The same things were measured in two ways. Each way mixes the same 9 hidden numbers, adds some noise and spreads widely along 5 directions of its own, which tell nothing about the thing.
Some things both ways: the first way, then the second way.
[-16  -1   7 -25   9 -21 -12  11  14  37  12 -29  13   5 -14]
[-16  27  25  30   6  -8 -22  -3  23  24   4  15  -6  -2  -1 -10 -14  -1]

[  8   0   8  -3  25 -15 -16  -2  10   1  12  -7  12 -15  20]
[  8  10  18  -4  22  -6  30 -14 -13 -20   8  -2   5   1  26 -10  13  -6]

[ 16   4 -11 -28 -16  16 -18  -8  -8  -5  -9  13  -6   4   5]
[ -9   9  44   1   0  12 -17 -10   3  27 -14 -14   7   8   9   1  10  14]

[ -8   3   9  -7  22 -10 -14  15  16  35   1 -17  11  20 -16]
[ 11   6  -3   4  15  -6  -2 -10 -12 -37   5 -13 -21 -15   7 -10 -26 -18]

[  5   6  -2   2   4  23 -10  21 -13  18  14  -7  21 -25  16]
[ -2  -7 -15   1   5   3 -17   6  24 -15   4  -7   7   6  10   0 -28 -16]

[  1   4 -13  31   6  -7  -1  -5   2 -20  -5   6 -11   2 -36]
[ 15  -3 -29 -20   2  -2   9  25  13 -18 -12 -11 -11   3   0  -9   3   6]

[  3 -11  15  14  20 -29   5  11  13  15   7 -29   4 -11  11]
[ 10  12   6   6  10  -5   1  -4 -21  -2   7  -3   2  -4  14  -3   9  -1]

[ 12  -9 -13  14  -5   2 -21  -7 -12 -15   2   0  -2 -26   0]
[ 17  -3  -5  -6 -13 -14  -1  -1  -6 -35  15  -5  -5 -15  23 -18 -23 -15]

[-13 -16  -4  -8 -23  -2   3 -10   8   4   1  -2  17   0  -1]
[ -9   9   7  16   5  -7   0   1   8   6   7  14  -4  -5 -11  -4  -6  -5]

[ -7   0  -5   4   8 -29   6 -25  19  -4 -12  -7  -5  27 -25]
[ 23 -14 -12 -15  24   7  16   5 -16 -26 -12  -9  11  -3   1  10   8  10]

[ -5  12  -1 -23   6 -25   2   6  20  19 -12 -10 -14  17 -12]
[ -2  18   9   8  13  10 -13  13  -2 -11   7   8   4 -23   4 -30   3   7]

[ -2  -6  28 -19  11 -17 -16  32  14  28  17  -6  24  -1  -3]
[  1   1 -11  10  -9 -15  -9   6   5 -41  16   3 -19 -28   6   2 -34 -25]

[  4  17  17 -12  -8   6  -4  25 -16  21  -9   3  13  25  -8]
[ -8  22  17   8 -20 -15  -2  16   0  -7  14  12 -21 -31  -5 -25   4   5]

[ -3  30  -1   0  16  -7  -4 -10 -12 -11  -3   3   7  -3   9]
[ -9 -12  -1  21   5   3  -5  11   2  -3 -23  11  17 -16 -11  14   2   6]

[ -6  14 -11  11  -2  -6  12 -11  10   1 -12  -9   7  -7   0]
[ -5  -8   8  13   8  10  -7  -8  13   2  -1   8  16 -13  -7 -12   8   4]

[ -5  14  -6 -26   3  -2 -11  -9  22   5   1  13  21   2 -29]
[ 14 -27 -14 -13   1   9  14  -6  -3 -35  22   5   7 -12   8  -1  -1 -17]

[ -7   8   7   2  -9  14  19   4  11  23 -10  -6  29  14  -1]
[  3 -19  -1  16   0  -2  -2 -28 -17 -24   7  -6  -3 -27  -5   0  -6 -17]

[  8  -1 -10 -18   4 -16  -4  -7  -1   4  -9   7  -8  10  -3]
[  0  17  21  10  17  -1  -6  -5   4 -19  -8 -11  -2 -15  18  -8  -2   3]

[ -3  10  -6  -6   6 -16  11  -3  10   5  -5  -1   2   2 -31]
[ -5  -4 -10  25 -22  -9 -24  -1 -17 -12  14   1  -3 -36  -7   4  -5 -11]

[  1 -22  25   7 -35  -3   4   7   5 -13   8  -3  14  -5  26]
[ -5  21  -1   2   5 -16  15  23  27   5   1  19 -11  -5 -19 -21   8  16]

[  9  -2   9   1 -22   6  -3  -1 -19 -20  -2  12  11 -11  28]
[  3 -10  -9  -1  -4   2   1  24   4  -3  -9  12   8  -6  -8  12   1   8]

[ -4   0   0  -4 -21  20  13  11  12  20  -1 -10  20 -11  18]
[ -1 -10  -4   4   2   7  -6 -10  -3 -15  19   3  15 -14   3 -20 -10 -16]

[ -9   7  -9   6   5 -27  15  -1  10  -6  -9  -2 -20   9 -22]
[  3  -9 -26  -5  -6   7  -5  39 -33 -13   0   8  21 -15  -4   7   5   0]

[ -6   0   4  -6   4 -31  31  20   7  32 -14  -6  -3  26 -31]
[  8   2   2  -6  -4   7  -3  22 -24  -8   8   3   8 -10  21   7  20   3]

[ 19   4   0 -23  10  -9 -26  -2  26  -2   2  -6  -5 -21   8]
[  1  -2 -17   1  12  24 -43   6  13   6  14 -14   0  -9 -27  -1  -9   6]

Other things, the second way, with their names:
(560): [ 17  -2  16 -14  33   6  10 -12  20  -7 -40 -24  -5  23  11  -1  -3  15]
(201): [ -9 -18 -12 -10 -19   5   3  24 -14 -20  17   9  17 -25 -14  -7  -3  -7]
(432): [  2   8  13 -14  16  13   6   7  17   8  -4  -3  10   5  -1 -23  20  19]
(558): [ 18  -6  -3  -8  11  14  -2  -4 -13  -5  12   0  13   3  21 -21   8  -3]
(684): [  0  13  13  23   8   2 -21  -8  -9   6   0  -3 -15 -16  -7  -8  -2   1]
(71): [ -6   1 -12  10 -11  -3 -17  21   7  -6  14  11  -2 -14  -9   3 -16  -8]
(25): [  2   5 -13  13 -12  -7 -26  11 -14 -25  21   0   3 -30   6   2 -20 -12]
(14): [  9 -29   3 -15  -1  10   6  -6 -10 -33   2 -10   6  -4  19  16 -12 -19]
(486): [ 18   1  21  -8   2 -11  13 -30 -13 -18  -1 -19   0   0  25 -24  -8  -6]
(88): [  5   3   1  -2   5  -4  11   8  14 -18   8  12   7  -7  11 -31  -7  -4]
(156): [  2  -1 -16  19  10 -11   2   3  32 -24  -4  14 -10 -30 -21 -14  -5   7]
(688): [ -6   4  19   1  -4  -4  -4   6  12   3  -5   3  11  -1   4 -11 -13   2]
(630): [ 14  -5  -4  11  22   6 -17  -9  21 -23 -12 -12 -11 -17  -3  15  -6   9]
(518): [  8  -9 -30   5  12  13 -16  14 -10 -27  26   8  16 -19   1   4 -12 -15]
(564): [ -7   7  11   5  -9 -10 -16  -9  -6   0   1 -17 -10 -12 -10   3 -15  -4]
(198): [  2 -11   1  -4   5  -1   5  -2  18 -11 -18  -8 -16   2  -3   5  -9  -2]
(256): [  1  13   3 -24  -7   5 -13  23 -14  10  11 -19   1   1 -13  -2   5  13]
(38): [  6 -24  11  -6 -11  23 -21  -5 -31  -4  12 -10  23 -23  -8   8   6   2]
(653): [ -4   4  15   4   0  -9 -10  -6 -20 -22  11 -12   2 -26 -15  13 -18  -1]
(523): [ -1   5   0 -14   6   4  -7   8   3  -3 -15 -28  -4  -4 -21  -6   3  17]
(600): [  6  -1   9  -4  -2   7 -11  -7 -31  -8  -2 -24   7 -10  12  -3   6   1]
(254): [ 15  -3 -11   2   6   3   3  11 -17 -12   6   9  11 -13   6 -15   8   2]
(541): [-15   9  37  10 -12   2 -12   0   5  33  -4   7  21  -5  -5  -4  16  19]
(185): [ -5  -6  21  12  -1   4   7   1  -1  -7  -4  16   3 -12  15   0   8  -7]
(299): [ -8   8  14  -3 -10 -15  16   6 -18   9  -7  -3   3  10   7   0  -2  -6]
(101): [ 13   1 -12  -6   4  -4  -5   6  -9  -3  -7 -16  14   3   7   4   7   9]
(576): [-12  19  43  21  -1  -4   9 -15  11  30  14  29  -3   5  24 -28  18  -5]
(412): [ -3 -15   3   4 -13  -8   6  -9 -33 -15   5  -6   5  -8   5   4 -17 -24]
(64): [ -3  -9   0 -11 -14   3 -16  16  15  -2 -17 -17  -5  -5 -13  11  -8  10]
(218): [ -7   1   0  -9   7   0  -8   4  25 -23  -3 -18   7 -13 -12  -9 -18   6]
(376): [  7 -23   2 -19  -2   6  -3  12  -4 -32 -14 -13  11 -13  -5  18 -27   0]
(478): [  7 -11 -19  22   9  -9 -15 -13 -12 -23  -8 -13   1 -19 -14  20 -21  -8]
(66): [-18 -16  25  11 -22  -3  -1   1  -5   4 -12   6   6 -20 -18  12  -5   0]
(343): [ -1  -9  -4  -1 -12   8 -15   1 -25   2  27  -1  -8 -15 -19   2  -5 -14]
(534): [ -8  15  -7  12 -12  -6 -31  11  -5   1  20  -7  -8 -29 -28   4  -8   4]
(59): [  7  -6  22  -6  -6 -10  25  -8  -6  -1  -3   6  13   2  15   6  18   7]
(24): [ -2  26  10   2   9 -18  13  -3  -3  -8  16  -2   0 -16 -10 -31   8  10]
(93): [ -4 -25   7  13 -18  -7   1 -33 -18 -28  22   0   8 -28   9  -6 -17 -32]
(414): [ 12 -16 -21  18  10  -9  -7  -9   7 -20 -14  -2  -8  -9 -10  10 -23  -9]
(613): [  4   8  -5   1   4   9 -14   1  17  17  14   1  -3   8   9 -14  10  -1]
(588): [-13   5  52  -6 -15  -1  22 -17  -9   6  20   6  11  -5  25 -28  19  -5]
(194): [ -8  12   8   5  -4   1 -13  20 -10   3   4   2  -2 -10   1   3   2   2]
(499): [-15  -8  13   5  -2  -1   4  -9  10  -7  -6  -4  -1 -11 -10   1  -4  -5]
(584): [-11   3  -2  10  -1  -4  -5   7  -6  13   8   7  23  -3  -9  -3   0  -1]
(568): [  6 -17 -11  15  16  -2  -7 -25 -15 -31  -7 -16  16 -13   2   3 -28 -17]
(489): [ 14   3 -31  -1  26  19 -14  21  10  -1   8   4  -3   0 -12  -2  10   9]
(615): [ -1   4   8  14 -13 -11  -7  -6  12  -2   4   2 -23 -15  -1  -4  -5  -4]
(52): [  2  15  -4   4  21 -18  22  -6  14 -33  -4  -2  -5 -14   1 -19  -3   1]
(678): [ 20  -7 -13  17  28  -3 -14  -3  13 -59  -9  -4   1 -37   0  11 -31   1]
(452): [-10   9  -6  22 -10  -8 -13   9 -19  -6  18  11   0 -21   8   3  -2 -16]
(77): [-19  10  10 -12   3   1   5  23 -14  14  12   5  27   0 -26   2   5  12]
(249): [ 11  -3  20   5  -7  -3   4 -36   2  10   2  -9 -15   6  26 -25  16  -8]
(595): [ -7  14 -20  15   6 -12 -28  23  16 -19 -16 -14 -11 -14 -10   4 -32   0]
(548): [  4   4  14   1  10  -3   8 -17  -8  10  -6 -12  -8   3  -6  -9  13   5]
(225): [  1   6   0  18   7  -8  -8 -13  -9   1  -2  -6 -12 -15 -14   2   3   0]
(75): [ -5   3  12   0 -17   1  -1   9 -17  15   2   5  -3 -15 -16 -19  19  10]
(246): [ -5  13  16   6  -1 -10  -3 -16   6  11  12  -7 -21   0   1   1   5  -4]
(40): [ 15  13   4   2  15  -9  10  -1  -5 -17  -9  -9  -6  -7  17 -14   7   7]
(187): [ -8 -17  -9   3 -12  10 -21  12 -38 -29  27  -2  14 -34 -10  17 -20 -22]
(455): [  7 -15   1  -6  10  -1  20 -10 -20  -6   3  -2  16   7   3  14   4  -8]
(457): [ -5  12  -7   5 -11   4 -23  16 -16   0  26   1  -4 -33 -22 -22  10   7]

Some of these things the first way, each followed by its name:
[ -8 -18 -13   5  -7 -10 -18 -18  13 -24  11   3 -10  -7 -19]
(299)
[  7  -4  -2  35   7 -14  -3  -5  18 -13  -9 -10 -17   9 -14]
(523)
[ -8   9  -9 -14 -27  12  -9 -18  -4 -17 -13  23   9  17 -13]
(66)
[  4  13 -27  -6   1   8  -6 -17   2  -1 -11  -3  -7 -11 -13]
(558)
[ -5  -9  -7  11  13 -25   0 -27  14  -7   1 -14   3  -3 -12]
(478)
[ 13   2  -2 -11  -5  18 -19   2  -7  -7   1  22  20 -19  20]
(14)
[ -3  24 -10 -26  -4  16 -25  -9  -6   1   2   5   7   7 -14]
(88)
[  1   6   1 -22 -14  17  -6 -15   0   9  -1  -3  10  30 -10]
(24)
[  6  -6  18  11  -4  -5 -15  13   0   2  -2  -6   9   7  22]
(376)
[ -7   3   8 -16 -21   9  11  -7  -6  12  -1   3  24  31 -19]
(59)
[  6   9  27  12  -1  -8  -7  21  20  -7  -2 -13  -2  -3  15]
(75)
[  6  15 -17  -4  31 -18 -10  -8  -4   5   1  -6   6 -31   7]
(518)
[  9  -1   0 -30  10 -30 -14 -22  16  -5  -5   8   2  11 -20]
(630)
[  9  14   3 -10   1  -6 -27  -3  18 -33   7  17  -2 -25  12]
(201)
[  3  -3  -4  18 -21  22  -5   5 -26   1  -3  -8  10 -13  29]
(688)
[ 14  10  14 -28  -2  -9 -11   2  26   1  -8  -3  -1   3  13]
(38)
[ -7  15  -2 -10  30 -24  -4  13  16  29  -4  -8   6   4 -16]
(187)
[ -5 -16  10   5 -28   9  16  12  26   8   4  -4  31 -22  21]
(93)
[  9   4  22   6 -18  35   7  30   7  19   4 -11  29 -10  14]
(249)
[ -4  -7 -12   7  -2 -14 -11 -19  24 -24   0  12   3 -14  -9]
(499)
[ 13  25 -15  -3   9   2  -6  -7  -9  -2 -18   3  -7   0 -13]
(457)
[  6  13   8 -14  -7  -4 -14 -20   4 -26   2  12  15  -6   8]
(156)
[  3  -9  18 -15  -5 -20  16  17  26  21  -1 -13   7   2   7]
(489)
[  6 -24  22   3  -4 -19  -3  25  13   3  14 -12  -6  -6  18]
(595)
[ -3  -9   0 -12 -29  13   8  10 -13  15  -2   5  19  -1   3]
(71)
[  3  18  -1 -29  -2  11 -25   3  12   4   4   9  11   0  -6]
(588)
[ 12   5   1 -12   9  -9  -9 -11   9 -11  10  -4  -9   3 -15]
(101)
[ 11  -5   2   1  -4   2  -9   8   2   9  -6  -7 -11  17 -15]
(256)
[  0  19   0   4   4   0   5   5   9  16 -10 -12   1  19 -12]
(432)
[  0   6 -14 -22   2   6 -25 -18   5   2   0   4  -2  19 -39]
(564)
